The rows are grouped in 4 different ways at once. Each group adds its own fixed numbers to the row, and there is some noise. The rows also spread widely along 10 directions, which tell nothing about the answers.
Known rows, each followed by its group in each grouping:
[ -3  -2  -3  -7  -2   7  13  -2  -1  -4 -12   0  -1   7   4 -15  -2  -7
 -15 -21   0  12  -4   3  -7] | J_190 U N (2)
[  0  12  -9   5  14  -9  14   3 -25  27   4  12 -27  16  22  -2  -7 -15
   5  11   2 -26  -7 -11   1] | J_12 G E (3)
[  5   2  -8 -12   2  -7  12  -2  -6   1  -9 -10 -27  -5   1  18 -20  -3
  10  14  12 -16  -1 -16 -17] | J_794 U M (1)
[-11  18  -8  -3  -4 -16   4   4 -21  11   7   0 -16  -7  16  16 -13   5
   1   8  12 -18  18 -18  -8] | J_504 G X (2)
[ -3  -2   1  11   6  -3   9  12  15 -16  -1  -5  23   9 -14  -6  -1   5
 -13 -10   1  17   0   9  -7] | J_12 K M (0)
[  1   6   7 -12   5   1  17   3  -8  -3  -6   9   1  -1  -5  -3  -9  -6
   4   1  14   9 -15  -6  -5] | J_375 K A (1)
[ 15 -21   4   1  -8   6  21  -9   2  -8 -14   1 -23  -5  -4   0 -20  -9
   7   8  -4  -8 -10  -7  -6] | J_375 K A (3)
[  2  -7   7  12  -3  -8   4  15   3  -8   3   5  13  -5 -13   5  -2  12
  -4  -3  10   4  -4   5   3] | J_794 G Q (0)
[ 14   2   2  -2   0   3   1   3 -19   8   6   1   1  -3  14   7 -10   2
   5  -4  17 -21   3  -5  -2] | J_504 K Q (1)
[  7  -9   4 -14   2  -6  11   9   6 -14  -8   4  15  -9 -11   1 -12   8
   0  -8  13  10 -10   6 -13] | J_190 K E (3)
[ -1  -8 -12  -9  -2 -11   6   6 -16   6 -14  -1 -20  -2  11  -4 -14  -7
 -16  -7   2 -14  -2   0  -8] | J_12 U N (1)
[ 12   2   2 -13   6  28   1 -12 -18   7 -14 -10  -6   3  -1   3  -1 -10
  14 -28  29 -10 -22  -2  -2] | J_794 U X (1)
[ 31  -8  11  -4   5  29   4  -4  12 -26  -4  -9  20 -11 -21  -3 -14 -10
  21  -5  23   7  -9  -1 -27] | J_12 K E (2)
[  6  15   6 -15   4 -23   9  12  13  -8  12   2  20  21   3  -5 -11   2
   1  -1   6  11   2  -3 -14] | J_504 U E (3)
[  4  -1   2   9  -5   7   3   5   3 -13  -7  -2   0  -8 -13   5  -2   5
   0   1   8  11   1  -4 -10] | J_375 U N (0)
[ 15 -10   9 -14 -18 -18   9   7   7   4   7  -4  10   2   5  11 -17  21
  -2 -10   6 -10   6  -5  -2] | J_504 K E (0)
[ -3  21  -2 -31   9  -7   6  -5  -6   4  -6  -8   4   9   5   6 -11  -9
   2  -8  17   4  -1 -13 -21] | J_375 G N (0)
[  4  23  11 -19 -28  -8   7  16 -16   5  19   7  13   6  24 -24 -17  -4
   3 -10  10  12   2 -18   3] | J_12 U A (3)
[ -5   1   1  -8  -4 -10  21   8   1  -6  -1   7   1   9   4 -20 -14  -7
  -9  -3  -5  13  -1  -2  -9] | J_12 K E (3)
[  5  14  13   6  -6  12  20   1 -14  16  10  15  -4   8   5 -10   7  -3
  14  -6  10   8 -22 -18  17] | J_12 U Q (0)
[ 19  -4  -3  10  22   9  -3  -1  -6   2  -1   0   7   1  -2   8   4   0
   3  -9  18 -18  -9  10  -1] | J_190 U Q (2)
[ 21   7  14  -8   6  -3  18   4  19 -15   3  10  17  12 -14   1 -10  -3
  16  10  19  17 -13  -8 -15] | J_375 K N (3)
[ 23   7   3  15  13  13   4   3  -4   5  10  -2  10  18   8 -10  -4 -12
   8  -2  13 -14   0  -2  -5] | J_12 K M (0)
[ 15  13  14  -1  -2  10  10   1  -3  -1   9   5   9  16   8 -20  -9 -16
  10  -2   7   8  -5 -10  -4] | J_375 U A (0)
[-15   7   5 -11 -17  -4   9  12 -20   6  -4   6   2  -8   9 -14  -6   4
 -14 -17   4  15  -2  -5   8] | J_375 U A (0)
[  2   4  -4   9  -7   3   0   6   4  -5   8 -12   4   7  -2  11  -2  13
   2  -6   4  -5  11   0  -4] | J_12 K E (1)
[ 17   2   1  -2   6   5  -4   6  10 -19   0 -13  22   1 -13  10 -11   6
   9  -3  24   0   3   6 -17] | J_794 K M (3)
[ 22   4  14  -8 -17  -8   1  14   2 -13  14   2  22  -2   3  -1 -22   9
   8  -2  21   0  12  -9 -12] | J_375 K X (1)
[  2  -3   3 -28 -14 -12  12   1   5   0 -10  -4   6  17  10 -11 -11   2
 -15 -28   1   9  -7   0  -4] | J_504 U N (3)
[  2   6   6 -20  -5  -1  10   6 -19   3  -5   8   5   0  11 -13 -17  -6
  -4 -16  18   3  -2  -6  -6] | J_375 K X (1)
[  5  -9  -6  -5  -1  -5   4  -8   6 -10  -6 -17  -9  10   1   6 -15  -3
  -9  -7  -7 -10   9   0 -16] | J_375 G Q (1)

New rows, each followed by its group in each grouping:
[  6   6  -2 -10   1  -2   8   4   7  -9  -1  -7   9   8  -4   5  -8   2
   0  -4  13   5  -1  -3 -14] | J_12 K N (1)
[  8   9   1  -6   6  -1   1   1  -1  -6   3  -9   5  12   5  -1  -9  -6
   2  -4   8  -4  -1  -2 -11] | J_504 U A (1)
[  3 -13   5   4   3  -5   4  16 -16   2 -10  12   6  -9   2 -13  -6  -2
 -16 -12   7  -2 -12  11   5] | J_504 U A (0)
[ -8  23   0   2  -9  17   8   2 -17   2   9  -3  -4 -12  -4  19   5  13
  19   1  19   8  -2 -19   4] | J_12 K Q (1)
[ 21  -4   6 -15  -4  10   1  12 -14  -8  -7   4  11 -22  -3   0 -18  -4
   9  -4  32  -2 -11  -4 -16] | J_12 K N (1)
[ -8  11  -3   5  -5   1   5  11  -4 -16   2   1   8  -7   5 -10  -7  -1
  -7   2   4  14  19  -4 -17] | J_190 K N (0)
[ 14   0   1   3  -8  -2  10   2   5  -4   0  -1 -12   1   0   8 -13   0
   7  11  10  -8   2  -9 -10] | J_794 U N (2)
[  0   3   3 -17 -10  -6  20   2  -4   6  -2   7  -9   5   7  -8  -7   2
   5  -9   3   7 -12 -11   1] | J_190 U E (3)
[ 20  -2  -1  -2  19  -6  -1  -1  19 -14   4 -13  18  12 -11  11  -3   3
   4  -5  10  -4  -2   6 -16] | J_190 U Q (0)
[ 10   0  11  -9   9  10  10  10  -8 -12  -7  12  14 -10  -3 -29 -12 -19
   5  -6  14  18 -11  -1 -20] | J_190 U E (0)
[ -4  -2 -12 -16  -4 -26   9   0 -18  18  -3  -7 -25   9  27   2 -20  -6
 -17  -3  -6 -30  13  -6  -2] | J_794 U Q (0)
[ -9  22   1  -6  -4  -3  11   7  -9   2   7   5   0  -9  -7  16   4  13
  14   2  17  13 -13 -16   5] | J_12 U Q (3)
[  9  -1   5 -15   2  16   9  -8  -5 -12 -11  -5   3  -4  -2  -7 -14 -14
   8  -9  13   5 -11  -3 -15] | J_504 K A (3)
[  2   6  -4 -17  -3   2   8  -5  -3   8  -9  -8  -6   7  -1  10   0   3
   3 -16  13   1 -17  -6   0] | J_12 U N (3)
[ -2   8   1  -1   2  -7  23   9 -11   1  -2  13 -11  -5   6  -7 -19 -12
   1  18  10  -1   2 -11 -12] | J_794 K M (2)
[  6   4   4 -20 -14  -2   1  -8   6  -5   6 -24  10   6   1  16 -11  12
   5 -21   7  -2   7 -11 -10] | J_504 G Q (0)
[  3   4  -4 -21  -1  -8   2   8  -9 -13  -4  -5   4  -3  10 -20 -24 -17
  -7  -6   3   6   9  -2 -26] | J_12 U E (3)
[ 23  -7   5   2   2 -10  -7  23 -13   1   5  10  16  -7   3  -3 -12   4
  -1  -7  27 -15  -7   5  -3] | J_12 U X (1)
[ -3   3   6  24  -6  16  10  -2  10  -6   2  -5  -2  12 -15   4  14  11
   7 -13   4  12  -8  -2  11] | J_794 U X (0)
[  9   9  -9   2  -5   1  -1  -2 -11  17   6 -18 -14   4  11  22  -6   8
  10  -1  10 -26   6 -16   0] | J_12 U M (0)
[ 21  -2  11 -11 -35   1   3   0   7 -28   8 -15   0 -10  10 -19 -37 -13
   9   5  -2   7  32 -24 -34] | J_375 U X (0)
[ 21 -34  -5   4  -2  17  -3  -1  -6 -12 -19 -10   0  -8   1 -14 -17  -9
 -13 -25   1 -18  -2  20 -11] | J_12 K E (3)
[  4  -4  14  -7 -10  -3  20  17 -11  -2  -1  23  10 -24  -9   2  -4  17
   7  -2  24  14 -21  -8   9] | J_190 K Q (1)
[ -4  10  -6  29  -6  -4 -12  21  -3 -12  12  -8  12   3   5   3   0  18
 -14   0   3  -1  28   5  -6] | J_504 U M (1)
[ -9  -6  -1   6 -11  16  11  -5   9 -18 -15 -15  -8   2 -15  -2  -4   1
  -1 -12  -2  17  -5  -2  -8] | J_794 G M (3)
[ 16 -17  12   8   4 -12  17  12   3  -4  -2  23   9  10   1 -24 -10  -9
 -17  -3  -2   4 -10   9   2] | J_375 U Q (2)
[ -1  11   4   9  -1  14  12   7  -7  -1  -2   9  -7  -6 -13   5   8   5
  13   3  18  15 -19 -12   2] | J_12 U N (1)
[  5 -11   8  12  12   4   4  17  -6  -6  -9  17  18  -8 -12  -9   4   5
 -12 -14  15   9 -15  17   1] | J_504 U E (2)
[ 15   8   0  -5   2  16   9  -6 -13   7   2  -3  -9  14  17 -20 -12 -23
   6  -9   4 -10  -1  -9 -12] | J_12 U E (2)
[  9  -9  -1   5 -12   6  -4   6  -4  -8   0 -12   8  11  12 -14 -14  -2
 -14 -21   1 -12  12  14  -3] | J_794 K A (1)
[ 12   1   2  -2  -6  -4   9  -2   8  -7   3 -10  -5  13   6   1 -16  -3
   6   3   0  -6   8 -13 -14] | J_504 G M (3)
[  0   9  -4  10   4   7  12   0  -3  -1  -1  -6 -14   0  -5   4  -3  -5
  10  11   4   2  -2 -16  -8] | J_12 U M (0)
[ 13  -9   9  -8   5  -1  20   4  -3   2  -8   9   5  -2   0  -7 -14  -6
   2  -3  13  -1 -13  -5  -6] | J_504 K M (0)
[-12 -10 -10   6  12   0   8   1  11 -28 -13  -6   6 -15 -20   5  -3   4
 -16  -2  -2  15   7  12 -19] | J_190 K Q (2)
[ -2   5  11  -2  -7 -12  23   8  10  -5   6  12  13   6  -7   3  -4  13
  -3   1   4  19  -3  -5   4] | J_375 K Q (2)
[ 18  -3   4 -18   0  -7   9   8  -7   9  -5   3   2  -4  -2   8 -12   4
  10  -6  25  -8 -23  -9   0] | J_12 U M (3)
[  9 -10  12  -6 -20  13  14  -1  -4   5  -4  -1   0   6   0  -4  -6   7
   3 -22  11  -2 -18   0  16] | J_794 K A (1)
[ 22  -1   3  -9  -4   0   4  -5 -11   7   2  -7 -13   2  13   1 -21 -11
   9   2   8 -23   0 -13  -8] | J_375 U A (0)
[  0   8   7 -12   3  -7  21   5  -3 -18   1  14   4   0   5 -24 -20 -20
   0   9   2  18   1  -9 -21] | J_504 K Q (3)
[  2  -6   4  -9 -19  -5  15   2  -1  -6  -1  -1  -5  -6   5  -7 -17   0
  -3  -6  -2   4   1  -9  -5] | J_190 G A (2)
[ -8   8   3  -9  -7 -17   7  18 -22  14   0  11   2  -5  12  -8 -10   2
 -11  -8  14  -2  -6  -2   9] | J_794 U A (0)
[ 16 -11   7  -5 -14  -9   6  15  -1   4   4   4  13  -4  -1   8 -10  20
   1 -12  16  -7  -9   2   7] | J_12 K E (3)
[14 12 17  4  1 -9  9 20 -8 11 18 22 21  7  6 -5 -4  7  8  2 22 -1 -7 -6
  3] | J_504 G E (2)
[ 13  -2  14  -6   0   0  27  -7   7   2   0  10  -6  11  -6  -1  -8  -8
  12   3   4   6 -17 -15  -2] | J_375 G Q (2)
[-25  16  -5  12  -6 -10  17  14  -2  -2   1  10  -5   1  -5   9   6  15
  -7   8   5  17   2  -3   6] | J_794 K N (3)
[-13  20 -11 -11   0  -5  -1   6 -11  -7  -6  -7  -4  -3   3   4  -8  -1
  -6  -2  13   7   8  -3 -16] | J_794 U N (3)
